There are 10 hidden switches. A switch that is on adds its own fixed numbers to the row, and there is some noise. The rows also spread widely along 12 directions, which tell nothing about the answers.
In the rows, zero is written as 128.
Some rows, each with its switches (1 for on, 0 for off) after it:
124  163  125  94  125  140  136  120  141  123  139  119  129  132  133  97  149  127  105  141  130  163  97  123  179  120  137  140  107  106  126  138  141  140  134  104  131  119  118  134  123 -> 0 1 0 0 0 0 1 0 0 1
151  127  156  105  157  174  117  140  160  131  138  124  135  93  128  117  150  131  131  118  126  127  120  126  129  208  138  140  158  123  153  136  126  127  96  155  130  107  144  126  164 -> 1 0 0 1 1 0 0 0 1 1
99  138  147  124  126  118  170  121  126  139  113  120  120  152  129  105  123  126  126  113  129  122  188  117  117  90  133  115  119  131  138  64  139  138  120  138  120  135  147  111  143 -> 1 0 1 1 0 0 0 1 0 1
138  102  109  119  120  135  125  117  130  111  123  145  123  106  125  138  102  147  122  132  136  117  111  130  100  108  109  121  119  126  128  137  132  139  157  139  140  134  121  126  133 -> 0 0 1 0 0 1 0 1 0 0
148  119  98  103  120  109  92  130  123  121  119  149  120  84  118  124  102  168  138  125  148  108  98  120  114  169  107  117  123  116  143  172  125  146  147  159  146  105  132  130  133 -> 0 1 0 0 1 1 0 0 0 1
126  120  125  132  129  101  120  121  135  135  122  136  143  117  141  130  122  124  127  120  145  103  142  104  122  141  133  128  136  136  119  137  144  125  133  158  117  119  130  141  136 -> 0 0 1 0 1 0 1 0 1 1
116  124  106  119  155  120  112  116  98  142  105  129  129  119  154  110  145  137  119  130  130  147  122  117  139  130  132  102  121  88  114  136  139  145  152  162  132  107  145  136  138 -> 1 0 0 0 1 0 0 0 1 1
146  128  137  106  127  126  127  124  128  129  124  135  138  111  128  111  121  131  124  125  121  115  143  123  129  145  136  131  133  127  142  127  129  141  110  139  134  133  124  129  141 -> 0 1 0 0 1 0 0 1 1 0
111  138  131  136  143  145  143  127  127  134  120  138  121  141  123  122  132  125  123  119  116  139  144  131  122  107  109  127  125  129  125  91  121  132  124  127  132  133  153  119  136 -> 1 0 0 0 1 0 0 0 0 1
81  156  118  135  124  93  138  121  113  115  124  122  134  143  127  140  124  130  154  99  143  120  137  115  110  98  109  99  130  134  142  89  158  124  127  146  136  95  156  114  123 -> 1 0 1 0 0 0 0 0 0 0
131  128  123  119  143  113  113  132  133  135  125  143  145  108  135  106  133  137  112  129  128  111  148  110  126  170  136  141  134  138  143  131  124  172  110  142  136  135  118  158  131 -> 1 1 0 1 0 0 1 1 0 1
145  127  136  119  148  157  121  132  150  132  125  150  116  110  128  115  130  144  119  126  131  128  123  135  116  158  115  143  127  122  131  140  116  138  137  138  124  130  146  134  150 -> 1 1 0 0 1 0 0 0 1 1
139  128  128  120  133  132  120  132  151  139  125  147  116  119  128  116  124  146  119  127  136  123  122  126  126  149  116  134  117  122  126  149  118  132  150  135  116  126  144  132  143 -> 0 0 0 1 1 0 0 0 1 1
139  116  140  103  134  135  142  113  109  124  111  112  144  124  144  119  126  126  140  116  112  133  131  109  129  124  141  98  150  117  129  119  160  101  117  156  132  113  141  115  156 -> 1 0 1 0 0 0 0 1 1 1
137  144  127  103  141  159  124  115  154  114  141  116  141  114  139  121  142  132  122  130  121  141  86  117  152  149  124  132  139  118  136  139  145  110  133  128  125  101  137  118  149 -> 0 1 0 1 0 0 1 1 0 1
145  135  113  118  144  154  117  119  127  112  140  164  147  135  106  115  125  146  114  141  64  118  88  130  131  160  97  116  139  145  142  131  109  118  111  110  155  135  156  142  123 -> 0 0 0 1 1 1 0 1 0 0
127  129  107  128  157  137  115  111  133  137  130  159  114  127  133  111  138  150  93  147  122  126  106  131  120  143  114  129  104  112  119  139  114  152  166  125  130  140  144  161  133 -> 0 1 0 1 1 1 0 0 0 0
126  159  119  131  121  135  140  115  149  114  124  150  135  147  111  127  103  137  136  124  92  105  138  121  124  101  84  124  134  160  129  99  114  92  125  120  116  120  177  85  129 -> 0 1 0 1 1 0 0 1 1 1
140  120  130  121  148  145  126  120  131  132  126  137  137  123  146  117  139  126  108  134  113  141  116  124  135  127  130  130  127  115  119  140  133  135  133  129  129  138  126  148  141 -> 0 0 0 0 1 0 1 1 1 0
147  102  127  116  115  111  138  118  113  127  113  147  116  118  128  125  99  145  133  117  129  120  122  131  105  112  112  108  114  128  130  126  131  140  147  130  145  149  134  140  141 -> 1 0 0 0 1 0 1 0 0 0
129  118  125  108  116  108  137  115  103  119  111  127  116  119  136  117  106  147  140  109  126  127  119  120  111  110  121  95  121  114  140  112  150  139  139  140  149  124  137  132  148 -> 1 0 0 1 1 1 0 1 0 0
130  146  132  140  135  134  104  166  163  139  118  140  122  114  117  143  140  135  130  106  141  137  122  108  123  157  102  175  142  129  122  170  124  129  118  139  112  103  119  137  127 -> 0 1 1 0 1 0 0 0 0 1
117  141  115  143  146  104  114  119  147  123  135  153  146  124  140  136  123  140  127  119  131  93  132  114  102  141  109  128  132  153  135  127  133  131  137  140  118  126  148  147  130 -> 0 1 0 1 0 0 1 1 1 0
127  127  110  126  143  128  112  132  116  129  106  138  142  117  127  130  131  138  130  122  112  125  131  111  114  136  109  126  144  121  130  138  131  137  116  153  136  113  131  124  123 -> 1 1 1 0 0 0 0 1 0 0
131  128  92  156  158  161  99  133  138  120  117  147  153  125  127  162  139  120  114  128  82  134  105  104  113  121  91  143  157  145  98  148  118  105  117  141  128  117  140  131  122 -> 0 0 1 1 0 1 0 0 1 1
122  108  108  134  144  123  127  123  116  144  90  133  118  129  154  129  126  136  115  121  128  144  140  111  113  89  118  116  116  96  105  137  137  134  169  160  112  119  137  129  146 -> 0 0 1 1 1 0 0 1 1 1
132  154  135  102  111  108  132  134  123  113  128  126  140  117  112  115  128  123  133  110  115  130  123  118  140  146  132  130  135  142  158  113  136  160  79  112  160  127  112  143  126 -> 1 1 0 1 1 0 0 0 0 0
115  139  123  137  145  146  124  108  152  124  137  121  146  116  137  124  145  107  105  143  141  116  143  116  139  134  138  147  146  141  113  106  133  127  125  140  115  116  130  115  131 -> 1 1 0 0 0 0 0 0 0 1

New rows, each followed by its switches (1 for on, 0 for off):
144  134  112  95  112  88  117  111  102  120  117  129  146  107  130  110  109  134  134  123  118  111  126  105  141  147  144  104  134  132  139  134  141  139  107  146  152  120  124  138  134 -> 0 1 0 1 1 1 0 0 1 1
122  123  119  137  135  124  122  105  145  119  134  136  140  119  137  133  123  128  114  134  138  105  122  119  123  130  124  124  134  137  123  121  136  123  149  133  124  121  133  129  138 -> 0 0 0 1 1 0 0 1 0 0
125  142  120  113  132  119  137  125  104  127  103  130  124  139  141  118  122  143  134  111  105  149  118  116  127  98  115  105  120  115  127  124  143  128  135  128  133  123  146  135  145 -> 1 1 0 1 0 0 0 1 1 1
132  145  122  112  123  158  127  121  155  114  133  134  134  114  110  117  125  130  117  140  124  121  129  132  139  126  111  147  131  132  139  114  113  135  121  122  128  118  132  88  123 -> 0 1 0 0 1 0 0 1 0 0
116  151  131  124  127  135  128  141  139  119  130  134  115  124  113  126  131  140  139  106  124  136  114  127  117  133  102  131  126  129  145  111  129  141  114  125  142  113  149  126  132 -> 1 0 0 1 1 1 0 0 0 0
128  111  125  144  153  113  124  133  108  141  100  131  127  121  146  146  122  134  135  96  119  131  141  107  95  125  118  116  141  120  129  122  143  129  126  158  129  128  135  150  162 -> 0 1 0 1 1 0 0 1 0 1
123  145  109  109  122  144  145  105  114  121  120  125  137  137  121  106  135  107  97  151  99  151  135  128  160  82  132  133  116  121  120  94  117  153  112  104  147  146  114  114  109 -> 0 1 0 0 1 0 0 0 0 0
138  129  123  114  117  131  128  116  143  122  119  130  135  113  129  118  119  124  123  131  130  122  130  116  139  126  127  131  135  135  118  127  131  126  130  136  126  117  133  107  136 -> 1 0 0 1 1 0 0 0 1 1
136  119  124  136  150  153  132  108  128  115  123  137  144  134  147  134  138  116  103  133  94  147  102  122  127  110  124  124  137  131  105  123  136  122  137  114  136  142  128  153  142 -> 1 0 0 1 1 0 0 1 1 0
106  156  111  124  126  124  137  112  106  118  113  121  142  144  131  116  137  114  119  127  101  152  128  113  151  82  119  122  131  122  118  95  140  136  114  115  142  120  128  121  114 -> 1 1 0 0 1 0 0 1 0 0
122  134  107  113  114  116  132  118  121  113  118  133  129  122  129  124  118  131  125  121  128  143  113  122  135  97  114  117  113  128  128  114  132  158  135  121  150  128  126  130  126 -> 1 0 0 1 1 0 1 0 0 1
129  135  127  119  140  131  124  139  124  139  117  141  120  121  119  112  127  144  128  116  105  125  146  122  113  139  111  129  127  119  149  112  118  148  109  141  136  129  143  129  137 -> 0 1 0 1 1 1 0 1 0 0
109  141  110  123  132  110  124  105  136  115  130  135  133  116  137  124  121  137  129  127  145  101  129  113  109  126  123  117  125  135  132  113  147  139  146  149  126  108  148  128  130 -> 1 1 1 1 0 1 0 0 1 0
143  134  129  106  109  123  128  114  151  122  124  136  110  116  127  109  112  142  115  137  143  126  99  119  138  131  123  137  113  122  116  148  137  133  154  116  126  126  125  136  134 -> 1 1 0 1 1 1 0 0 0 0
126  120  119  139  148  99  114  140  109  158  87  151  125  143  147  113  135  146  120  113  109  137  138  101  119  134  113  117  126  107  106  160  132  132  145  155  116  119  146  164  135 -> 1 0 1 1 1 0 0 1 1 1
136  121  126  116  137  135  133  118  135  134  106  120  127  114  152  118  126  129  124  122  131  138  142  109  128  104  131  128  127  113  118  122  144  131  138  149  112  124  133  117  152 -> 1 1 0 1 0 0 1 1 1 1
117  135  123  114  145  150  141  123  136  130  114  134  115  125  124  115  133  133  118  122  124  141  135  130  116  120  112  129  118  113  139  101  124  153  133  137  133  123  148  117  143 -> 1 1 1 1 1 0 0 0 0 1
130  116  115  125  140  141  127  117  129  124  122  143  130  118  131  118  122  140  113  135  117  118  131  122  112  128  117  120  131  132  127  115  123  139  136  140  136  134  140  131  139 -> 1 0 0 1 0 1 0 1 0 1
145  112  148  133  150  166  140  147  135  130  109  123  112  127  136  160  120  139  156  88  107  151  117  126  87  98  95  118  142  116  134  124  142  87  130  143  115  122  158  106  173 -> 0 0 0 1 0 0 0 1 1 0
123  131  120  97  132  116  128  92  134  110  141  116  144  106  153  115  127  137  135  128  156  115  101  118  139  147  144  92  127  121  137  123  164  121  155  153  131  97  150  122  152 -> 1 0 0 1 0 0 1 0 1 1
115  138  129  125  128  160  144  134  152  118  131  133  119  121  112  129  128  124  115  122  128  136  149  142  116  98  110  148  118  133  150  82  110  167  114  116  137  140  126  105  131 -> 0 0 0 1 1 0 0 1 0 0
139  106  125  116  162  140  130  115  112  130  123  136  134  113  150  125  127  139  125  123  117  126  128  129  103  128  130  109  126  112  142  119  138  141  134  151  136  142  142  147  157 -> 0 1 0 0 0 0 1 1 1 0
151  118  124  115  117  133  108  123  143  121  122  126  136  94  130  122  124  123  122  135  137  117  121  113  138  145  136  140  147  127  111  149  134  127  120  147  127  113  116  116  131 -> 1 0 0 0 1 1 0 0 1 0
135  134  121  115  121  145  132  128  155  122  121  139  121  113  114  120  112  138  119  128  130  121  140  128  124  119  108  145  121  134  141  116  110  146  130  127  125  130  132  103  137 -> 0 1 0 1 1 0 0 1 0 1
122  132  123  118  150  137  105  129  140  128  136  139  125  96  135  115  139  150  134  122  149  113  118  129  114  172  117  124  129  113  146  131  132  147  134  166  131  100  157  130  140 -> 1 0 0 0 1 1 1 0 1 0
131  108  107  115  158  156  115  114  133  108  128  138  130  94  127  150  112  160  146  119  138  103  102  140  77  147  94  100  135  115  160  124  132  124  159  171  137  101  164  99  157 -> 0 1 1 0 0 0 0 1 0 0
124  140  122  111  117  119  129  122  126  122  119  141  127  127  122  104  116  148  129  128  129  121  125  125  138  131  113  113  120  125  135  122  128  133  137  132  138  114  146  115  127 -> 1 0 0 0 1 0 0 1 0 1
106  142  92  144  166  136  96  131  126  114  128  145  162  108  129  151  142  131  131  118  114  110  133  113  103  151  101  128  156  139  144  121  124  142  107  167  138  98  145  127  124 -> 0 1 1 0 0 0 0 1 1 1
108  146  120  148  135  120  120  131  128  123  132  134  131  131  126  143  135  122  129  114  124  128  123  117  120  116  112  130  137  135  123  113  139  127  118  130  136  118  135  139  124 -> 0 0 0 0 1 1 0 0 0 0
152  117  128  133  149  179  123  134  155  119  124  156  119  109  127  132  120  139  112  132  107  131  118  132  101  127  100  154  136  138  117  138  110  126  137  129  123  147  137  133  147 -> 1 1 0 0 0 1 0 1 1 1
124  152  115  134  113  116  117  131  138  103  130  133  141  113  126  148  115  122  137  108  124  125  119  105  125  113  110  141  145  151  125  128  140  125  113  130  136  111  117  132  129 -> 0 1 0 0 1 1 0 1 1 1
144  117  127  124  136  122  103  143  140  139  111  137  123  95  138  124  125  150  125  121  152  123  123  113  117  166  124  144  136  115  125  172  134  144  141  155  121  116  116  146  143 -> 1 1 0 0 0 0 0 1 0 1
120  156  118  121  129  143  116  155  163  126  133  156  120  124  106  118  139  146  113  132  136  136  120  135  134  142  103  161  105  131  137  154  101  163  131  119  126  124  129  133  110 -> 0 0 1 0 0 0 0 0 1 1
114  121  119  148  138  105  124  147  116  144  106  146  109  118  138  132  121  139  118  110  140  129  165  117  94  103  117  141  114  121  127  121  124  172  133  146  128  150  112  163  136 -> 0 1 0 0 0 1 0 1 0 1
148  126  122  105  96  101  121  123  131  125  107  131  136  113  131  105  113  133  121  132  132  126  130  109  149  120  139  132  127  128  116  152  134  147  127  127  130  125  105  129  121 -> 1 0 0 1 1 0 0 1 1 0
128  125  126  125  139  140  123  136  139  129  125  128  134  112  134  130  137  130  124  115  128  139  124  122  123  130  120  137  130  116  141  125  131  152  121  137  133  123  122  133  139 -> 0 0 0 1 1 0 1 1 0 0
136  123  130  100  127  136  130  117  126  126  119  112  136  110  129  120  128  128  139  120  134  124  131  120  133  134  137  114  136  112  139  126  144  122  121  159  131  101  138  96  143 -> 0 0 1 0 1 0 0 0 1 0
132  128  141  136  150  140  106  147  154  140  126  133  136  104  130  132  142  130  134  113  139  120  133  112  123  179  117  148  157  131  131  140  131  123  106  160  120  102  141  127  142 -> 1 0 0 0 1 0 1 0 0 1
141  103  141  119  115  124  132  138  142  135  111  119  124  95  129  132  110  123  130  110  153  116  167  117  111  127  139  141  139  131  140  118  129  152  113  154  125  132  106  114  154 -> 0 0 0 1 1 0 0 1 0 1
143  119  106  112  126  132  125  99  135  116  121  149  127  115  139  107  112  145  102  153  122  115  115  122  124  114  123  124  113  129  111  138  126  142  163  125  127  143  130  135  131 -> 1 1 0 1 0 1 0 1 1 0
146  125  122  105  126  116  118  116  117  117  119  126  140  105  139  127  116  137  137  120  130  123  106  114  130  146  133  110  138  128  129  149  149  120  129  146  139  113  132  133  146 -> 1 1 0 0 0 0 0 0 1 1
147  134  106  89  108  150  119  107  135  106  117  113  136  107  128  116  126  126  123  143  123  153  84  121  165  105  125  123  128  109  113  149  138  127  139  123  138  101  122  88  124 -> 1 0 0 1 1 0 0 0 1 0
114  145  129  133  162  133  112  143  115  142  124  140  132  129  138  115  154  140  122  116  107  139  130  117  127  151  123  125  135  106  138  128  133  141  112  149  132  114  146  152  133 -> 0 0 0 0 1 1 0 1 1 0
139  120  108  113  117  123  124  118  115  122  105  137  140  114  133  113  115  129  123  132  114  133  132  114  142  105  119  120  129  126  117  132  128  141  128  138  138  127  125  117  126 -> 1 0 0 0 1 0 1 1 1 1
129  120  127  132  144  152  121  133  151  121  132  144  131  106  130  134  128  137  123  123  136  120  128  130  108  140  107  140  134  137  136  122  124  141  133  140  131  129  135  129  142 -> 1 0 0 0 0 0 1 1 0 1
148  129  110  109  130  170  122  136  144  118  119  134  123  109  107  135  124  135  121  131  107  149  108  136  123  110  99  146  122  121  136  132  106  149  120  116  140  137  123  101  128 -> 0 1 0 1 0 0 0 0 0 0
112  141  117  118  147  127  118  117  119  124  123  112  153  121  141  126  145  122  132  116  122  135  122  105  138  132  126  121  147  109  137  120  155  128  114  155  134  92  133  121  132 -> 0 1 1 0 1 0 1 1 0 0
126  135  122  127  133  119  121  129  143  136  123  143  127  124  132  117  131  132  111  132  136  124  139  118  134  136  128  138  120  129  121  137  120  147  137  133  122  129  131  140  130 -> 0 0 0 1 1 0 0 0 1 1
133  109  113  129  158  120  121  109  113  142  106  137  129  121  158  122  124  141  116  125  122  122  135  112  112  128  128  103  126  107  117  131  136  127  159  160  119  126  149  139  158 -> 0 1 0 1 1 0 0 1 1 1
114  154  106  125  133  158  132  112  140  107  141  145  143  121  108  113  128  119  101  147  104  113  150  131  134  114  112  144  131  152  143  73  103  155  103  120  145  135  137  104  116 -> 0 1 0 0 1 1 0 1 0 1
123  135  136  92  127  138  140  123  146  122  131  119  118  115  140  106  135  140  119  122  155  146  115  126  142  133  142  127  109  96  143  136  147  153  150  139  127  109  123  131  152 -> 0 0 1 1 1 0 0 1 1 1
